The rows are grouped in 4 different ways at once. Each group adds its own fixed numbers to the row, and there is some noise. The rows also spread widely along 14 directions, which tell nothing about the answers.
(in the rows, 128 means zero)
Known rows, each followed by its group in each grouping:
[120 153 104 193 169 154 126 128  87 143 117 129 158 119 173 120 166 150
 139 107 129 122 127 120 112 126 107 142 143 103  92 105 144 101  97  96
 109  79 141 115  86 110 115 197] -> zuse (2) K553 leg
[142 144 147 138 141 156 128 149 137 117 129 152 126 143 161 125 161 136
 130 119 115 127 144 107 124 129 135 107 120 133 126 106 119 127 134 100
 114 125 145 134 130 105 140 178] -> mekev (1) K280 sem
[ 99 104  98 107 121  98 156 110  85 140 136 123 144 141 101 143 109 146
 165 144 168 138 120 154 146  93 120 150 169 106  91 155  79 123  82 129
 181  86 170 119 137 135 110 134] -> zuse (0) K691 barab
[126  93 112 119 138 137 174 114 118 131 170 119 118 135 128 134 165  53
 129 131 131  71  98 112 141 129 190 108 150 131 100 133 123 141 148 138
 157 153 133 143 154 196 121  72] -> tugi (2) K553 sem
[146 109 147 145 114 129 117 147 104  78 135 127 155 129 125  94 108 133
 121 100 112 180 168 111 118 131 132 141 108 110 107 110 144 130 137 122
 167  84 166 140 131  51 103 178] -> Pulo (1) K925 leg
[168 146 143 198 114 172  99 116 138  76  90 146 148  94 101 184 132 132
 136 170 148  89  94 117  91 120 141 121 132  93 155 143  78 157 122 120
  90  94 114  79 115 115 141 154] -> Pulo (0) K691 barab
[121  72 133  84  85  63 151  86 145 111 156  91 109 117  84 145  70 102
 121 141 166 168 137 132 155  84 138 156 128  91 121 141 128 118 132 134
 158 123 153 146 142 159 110  49] -> kemum (2) K937 sem
[109 123  82 173 184 134 107 127 116 106 134 124 164 106  21 100  84  92
 125 103  81  59 157 116  89 200 121 124  70  56  72 116 162 136  92 151
 113  76  71  90 127  57 134 143] -> kemum (1) K925 sem
[138 126 143 171 154 120 125 131 133 121 152  93 136 112 105 173 141 107
 139 177 123  74 121 114 113 130 164 125 123 109 138 148 119 124 125 115
 137 151  85 118  99 138 128  93] -> tugi (2) K280 leg
[117 128 105 173 117 128 119 104  77 108 108  95 135 103 111 118 135 108
 113 104 149 122 105 171 110 127 106 156 117 102 114 107 156 129 129 138
  81 120 128 111 127 102 129 144] -> mekev (2) K937 sem
[134 120 133 117  86 105 119  95 155 108 115 132 110  95 151 135  94 151
 116 134 134 194 132  92 134  91 115 146 122  72 118 110 142 113 118 107
  93  67 143 136  99 163 118 131] -> kemum (1) K937 sem
[134 165 118 144 138  90 123 132  89 140 167 140 180 122 166  99 113 165
 155 122 158 192 154 118  97  75 142 118 133 117  83  91 185 124 121 113
 184 115 172 157 106  83  93 144] -> kemum (1) K553 barab
[137 145 137 157 129 119 153 121 108 107 117  98 107 138 125 155 187 127
 142 157 122 114 146 182 129 134 117 136 129 171 133 118 130 105 145 109
  57 159 117 142 132 106 150 167] -> tugi (1) K553 barab
[149 133 149 191  97 121 123  93 133  81 105 100 126 101  88 154 110 132
 125 156 131 124 136 134 124 113 103 150 111  87 130 138 122 108 116 106
  92  92 106 109 116  85 142 124] -> Pulo (2) K691 sem
[121 104  96 104 108 122 187 114  89 114 134 122 114 139 122 118 162  91
 142 132 126 109 103 140 151 122 154 133 160 136  85 132 119 131 121 143
 123 118 140 144 154 182 114 140] -> zuse (0) K553 sem
[121  63 120 126 112 130 105 174 101  75 107 108 120 123 116 128 146  98
 117 140  55 106  99 120 123 159 178 155 127 110 136 158  88 128  94 163
 133  88  87 112 122 142 124 182] -> kemum (1) K925 leg
[115  87 136 118 158 129 115 147 107 125 152 110 127 131 115 133 136 104
 118 125 129 148 139 131 124 147 144 147 111 123 135  99 143 150 149 142
 129 148 135 129 115 141 108 159] -> mekev (1) K280 barab
[101 112 136 157  91  88 129 124  86 135 128  82 111 119 170 109 142 128
 117  92 115 168 127 155 137  96 109 148 129 112 114 115 168  85 120 106
 136 131 132 137 118 109 134 114] -> mekev (1) K925 barab
[117  68 145 131  93 133  79 167  70  70 133 142 139 134 121  84 136  83
 109  68 111 144 124 148 122 129 165 132  98 116 147 121 112 176 135 162
 193 136 162 106 188  58 141 151] -> kemum (1) K937 barab
[160 154 157 156  97 138 159 116 146 100 127 139 121 144 136 129 155 122
 141 114 124 102 157 123 133 111 134  91 123 143 119 125 132 113 149  88
 121 138 148 133 161  77 161 113] -> Pulo (1) K280 barab
[111 102 127 151 125 114 109 136  89 139 136 109 144 119 170 146 121 155
 138 145 128 148  99 120 121  92 136 149 157  93 108 144 108  94  83 114
 168  76 127 124  88 138 106 147] -> Pulo (1) K691 sem
[125 107  98 119 135 114 158 118 129 113 151  95 131 122  92  94  98  96
 115 102 109 139 149 107 119 147 139 137 115 101  77 107 181 108 133 140
 128  92 136 147 123 124 100 120] -> mekev (1) K691 leg
[139 170 136  76 102 142  81 134 139 126 138 210 129 114 178 111 128 143
 141  81 181 161 101  81 100  89 152  54 127  95 128  76 135 208 150 115
 152 147 194 137 166 137 139 114] -> mekev (1) K937 leg
[143 123 164 142 158 110 143 138 138 119 176 103 141 135 101 142 123 111
 125 142 142 152 181 128 121 128 141 130 103 141 132 100 167 119 171 111
 150 173 144 153 117  92 108 122] -> mekev (1) K937 barab
[143 157 112 137 142 115 138 128 110 126 144 135 156 131 128 116 137 128
 141 127 151 127 131 134 103 111 144 108 131 127  95 104 157 131 133 126
 126 137 143 147 136  99 119 131] -> kemum (2) K925 sem
[134  90 159 149 123 144 128 109 130  92 130 124 127 129 138 124 127 114
 106 101 148 173 160 131 149 119 112 160 112 110 135 111 106 125 149 102
 136  95 187 128 145  93 129 152] -> tugi (2) K553 sem
[131 121 122 130 101 129 208  75 115 111 126 122  99 144 129 122 164 100
 145 140 126 144 166 118 192 113 117 160 146 132  88 119 119 126 144  96
 112  95 169 144 146 173 122 140] -> tugi (2) K553 barab
[129 154 100  98 115 133 176 110 151 135 130 159 111 148 121 115 148 106
 150 109 119  59 120 105 137 127 148  73 140 117  81 134 114 128 113 111
 123 126 136 134 176 141 161  95] -> mekev (2) K280 sem
[134 121 151 175 137 126 113 116 103 105 140 101 123 127  92 164 145  93
 130 143 180 105 114 187 116 104 127 135 120 138 166 122 117 142 149 129
 116 185 130 113 147  87 144 103] -> kemum (1) K691 sem
[138 128 150 162 214 186  68 174 160 132 115 141 119 112 162 197 187 148
 115 190  94  98 106  95  86 182 143 122 116 114 165 100 100 128 124 111
  27 119  66 114  51 181 137 227] -> tugi (1) K691 sem
[138 116 108 143 124 129 120 119 119  90 125 117 153 110  99 134 106 123
 133 126 139 113 123 138  95 132 144 129 126 106 114 139 112 128 118 139
 129  88 144 118 137  91 124 137] -> tugi (1) K553 leg
[111  49 129  98 120 101 160 108 134 102 148  83  96 123 102 112 107  94
 101 120  92 191 182 115 165 154 122 185 104 103 101 106 156 102 147 129
 113  81 146 153 119 159 102 143] -> tugi (1) K553 barab
[ 80  78  99  75 175  89 133 143 117 152 154  99 109 151  71 131 135  97
 128 117 103  72 138 163 129 183 133 122 106 120  93 128 134 106 113 144
 115 152  96 142 153 125 144 114] -> tugi (2) K937 sem
[145 114 155  55 114 104 145 124 154 104 135 136  93 146 121 144 134 156
 133 154 154 197 167 136 145 119 117 130 120 146 136  95 125 135 158 119
  76 146 169 173 138 142 124 172] -> zuse (1) K280 sem

New rows. What belongs after each?
[142 156 140 147 116 138 105 137 104  95 123 154 134 130 107 131 146 128
 154 127 137 100 123 131 107 120 139  90 121 121 126 122 114 166 124 120
 138 140 131 118 161  70 148 140] -> Pulo (1) K691 leg
[128 103 143 154 154 148  90 160 127 110 131 136 134 122 146 114 145 115
 102  95  97 149 147 112 110 153 138 131  98 107 135  93 151 131 141 122
 114 116 129 120 113  97 131 173] -> kemum (1) K925 barab
[149 156 128 110 114 140 143 117 156 108  97 135  84 143 118 146 172 130
 135 117 131 100 133 153 120 142 106  92 126 151 125 104 136 116 151 106
  26 141 133 141 160 108 169 148] -> Pulo (1) K691 leg
[115 122 187 158 155 140  94 137 124 118 141 139  95 140 109 151 173 107
 132 124 127 118 164 144 146 144 110 116  87 126 170 101 111 160 155  94
 124 188 124 111 156  83 173 130] -> tugi (1) K691 barab
[117 166 123 109  99 107  84 113 114 100 110 168  97  85  88 121 129 136
 160 155  91 120 128  81 122 146 126  96  85  59 109  98 143 204 107 127
  85 121  70 115 134 157 151 137] -> tugi (1) K937 leg
[134  98 150 144  99  89 119 126 147  96 140  97 124 101 105 114  86 127
 104 110  85 161 169 102 120 137 128 136  85  81 107 117 185  86 131 112
 128  98 110 137 112  86 125 106] -> Pulo (1) K937 barab
[127 135 156 138  79 131  94 123 145 109  98 163  99 107 171 125 145 152
 122  90 114 148 122 105 130 106 111  96 119  81 141 113 121 129 115  89
 100 110 138 113 143 116 174 126] -> zuse (1) K925 barab
[173 164 143 169 140 123 147 106 185 112 145 125 165 118 112 116  82 152
 116  96 147 160 193 105  91 121 106 104  99 105  88  91 196  76 158  84
 111  85 173 146 118  33 123 114] -> Pulo (0) K691 barab
[150 132 137  96  75 146 128 154 151  97 122 171 115 135 193  89 154 119
 110  70  96 131 111  92 115 115 171  66 128 127 115 115 130 126 140 115
 133 119 165 150 177 112 160 131] -> mekev (1) K937 sem
[119 139  55  99 119 109 176 103 109 130 132 117 143 128  92 118 102 121
 159 137 133  95 106 122 111 119 150 117 164 106  55 146 130 116  89 147
 137  74 136 136 135 152 105 116] -> mekev (1) K691 leg
[141 147 125 117 120 131 165 112 117 127 122 140 126 142 167 165 165 161
 159 184 152 154 136 121 147  94 135 138 170 148 115 127  90 123 130  96
 108 105 167 148 109 175 114 181] -> tugi (1) K937 barab
[ 96 117 126  84  96  92  78 113  72 114 127 142 111 121 111 109 113 143
 144 107 171 179 121 173 126 102 103 122 110  99 123  99 121 183 120 142
 137 140 160 130 177  95 148 133] -> tugi (1) K691 sem
[137 102 187 169 154 121 140 128 128 100 177  90 112 136 103 127 142  84
 113 136 114 155 192 122 150 138 131 147  85 133 138  99 159 121 175 101
 150 165 127 149 128  88 125 116] -> tugi (1) K691 sem
[111 102 116 107 124 120  91 127 134 111 121 143 130  99  98 130  92 131
 125 118 121 146 125 109 109 143 129 130 106  68 120 112 123 154 106 140
 119  89 124 111 124 135 127 148] -> mekev (1) K553 barab
[119  71 130  82 132 116 147 139 137 113 161 128 121 149  96 119 105  98
 123 114 103 125 156 104 147 151 150 125 115 107  93 129 124 119 129 132
 166 104 142 146 149 127 115 123] -> Pulo (1) K937 sem
[123 113 134 150 158 102 134 123 127 130 149 100 129 124  86 157 133 105
 135 156 130 108 145 137 129 130 139 141 118 113 126 125 139 122 129 122
 125 152 102 124 112 129 123 107] -> kemum (2) K925 barab
[111 133 142 225 167 155  87 134 101 145 128 128 165 121 155 139 129 150
 131  94 137 110 138 128 106 116  96 132 124  86 119 126 121  92  95  79
 162  84 139  84  98  46 142 149] -> Pulo (1) K691 barab
[121 104 135 129 140 113 118 150  88 126 159 101 143 130 127 163 140 107
 134 155 159 112  91 161 107 106 170 130 145 141 144 137 109 135 132 143
 163 173 129 134 125 135 113 122] -> mekev (1) K937 sem
[140 122 114 169 147 170 142 129  94 128 139 143 153 138 186 119 180  96
 124  94 160 127 109 129 120 103 160 130 156 141 116 101 132 139 150 119
 141 124 186 124 132 137 113 154] -> kemum (2) K553 barab
[111 157 134 137 110 120 139 120 106 131 117 172 125 159 149 116 146 154
 171 110 126 122 152 127 163  88 104 108 141 114 100 143  75 126  82  81
 176  98 161 119 169  71 163 145] -> kemum (1) K925 sem
[127 122 110  87  74  85 157 122  87  66 100 112 109 140  53 105 121 127
 146 151 106 151 148 176 145 136 115 152 116 136  96 133 106 144 108 159
 102 108 126 145 179  86 134 186] -> mekev (0) K691 sem
[168 136 139 132 157 152 185 133 148 103 170 123 140 147 123 116 144  90
 121 128 128 145 179  89 130 142 160 126 121 154 103  90 171 126 187 113
 130 135 170 167 118 126  89 155] -> mekev (1) K937 leg
[142 135 133 127  83 128 134 121 130  95 107 131 117 123 160  93 135 138
 119  91 118 173 145 108 136 110 119 135 118 109 113 106 142 123 133 107
 113  93 168 140 139 103 132 159] -> mekev (2) K280 leg
[115 136 144  66 181  80  88 174 139 147 165 136 120 138 103 176 143 161
 159 185 131 114 136 152  92 149 151  84 108 148 137 111 122 140 121 132
 109 198  87 164 127 123 142 146] -> tugi (1) K553 sem
[107  97 141  91 133  97  86 138 124 130 148 127 116 112 122 154 120 134
 130 140 140 151 124 129 115 129 143 120 112 100 139 110 129 150 133 131
 129 150 125 133 124 150 132 117] -> tugi (1) K937 barab
[100 136 137 109  77  43 165 106 111 124 138  82  67 113 101 103 130 116
 149 143  65 158 164 113 174 119 107 139 105  97  85 116 192 107 111 104
 120 143  69 164 122 154 131  88] -> mekev (1) K925 leg
[ 88  78 103 131 140 113  82 107 105 134 115  98 126  97 118 137  94 136
 114 111 147 160 112 135 121 130  98 174 125  54 116 121 119 122  94 131
 115  60 137 104  98 144 115 139] -> tugi (2) K691 leg
[124 152  89 155 174 127 114  88 118 146 137 117 136  86  95 145 117 116
 137 151 164 129 114 104  99 130 118 143 120  70  98  78 187 159 128 134
  68 111 104 116  74 184  92 122] -> kemum (2) K691 leg
[157 143 174 146  85 126  88 120 155  93 102 155 117 102 180 154 142 164
 123 137 154 196 130 114 120  76 122 129 121 105 171 103 114 141 137  93
  95 120 160 126 120 123 144 151] -> kemum (2) K553 barab
[117  77 157 165 177 196 129 141 134 132 148 145 130 167 187  98 169  89
  89  39 124 135 164 107 159 146 117 135 119 120 122 100 105 105 153  82
 166  91 212 119 156  79 145 159] -> tugi (2) K691 sem
[135 122 171 115 186 102 103 177 154 114 154 130 137 145  56 192 136 152
 150 205 118  86 161 139 109 163 147 109  98 134 160 142  82 130 114 121
 126 183  79 134 120  81 143 162] -> zuse (2) K937 sem
[120 138 146 177 122 132 109 121 126 120 113 128 115 103 144 149 148 129
 137 138 105 112 123  98 136 122 120 132 119  83 130 133 111 127 107  90
 121 102 103 103 105 139 147 132] -> tugi (0) K937 leg
[132 129 144 156  74 113 112 122 123 105 113 112 107  96 162 132 137 130
 120 126 108 146 107 116 120  97 139 127 122  97 139 123 144 119 123 113
 109 124 109 121 114 140 144 114] -> mekev (1) K280 barab
[136 160 144 155 125 124  71 128 145 115 117 147 134  82 130 141 116 147
 133 126 126 130 115  93  90 127 128  93 102  64 131 107 144 153 121 106
 107 115 104 112 111 114 146 114] -> tugi (0) K925 leg
[158 124 117  85  95  98 165 139 125  62 127 125 125 140  83 125 128 126
 156 185  94 144 157 120 134 129 169 138 129 149 105 138 112 138 120 150
 122 106 125 161 145 125 106 184] -> kemum (1) K553 leg
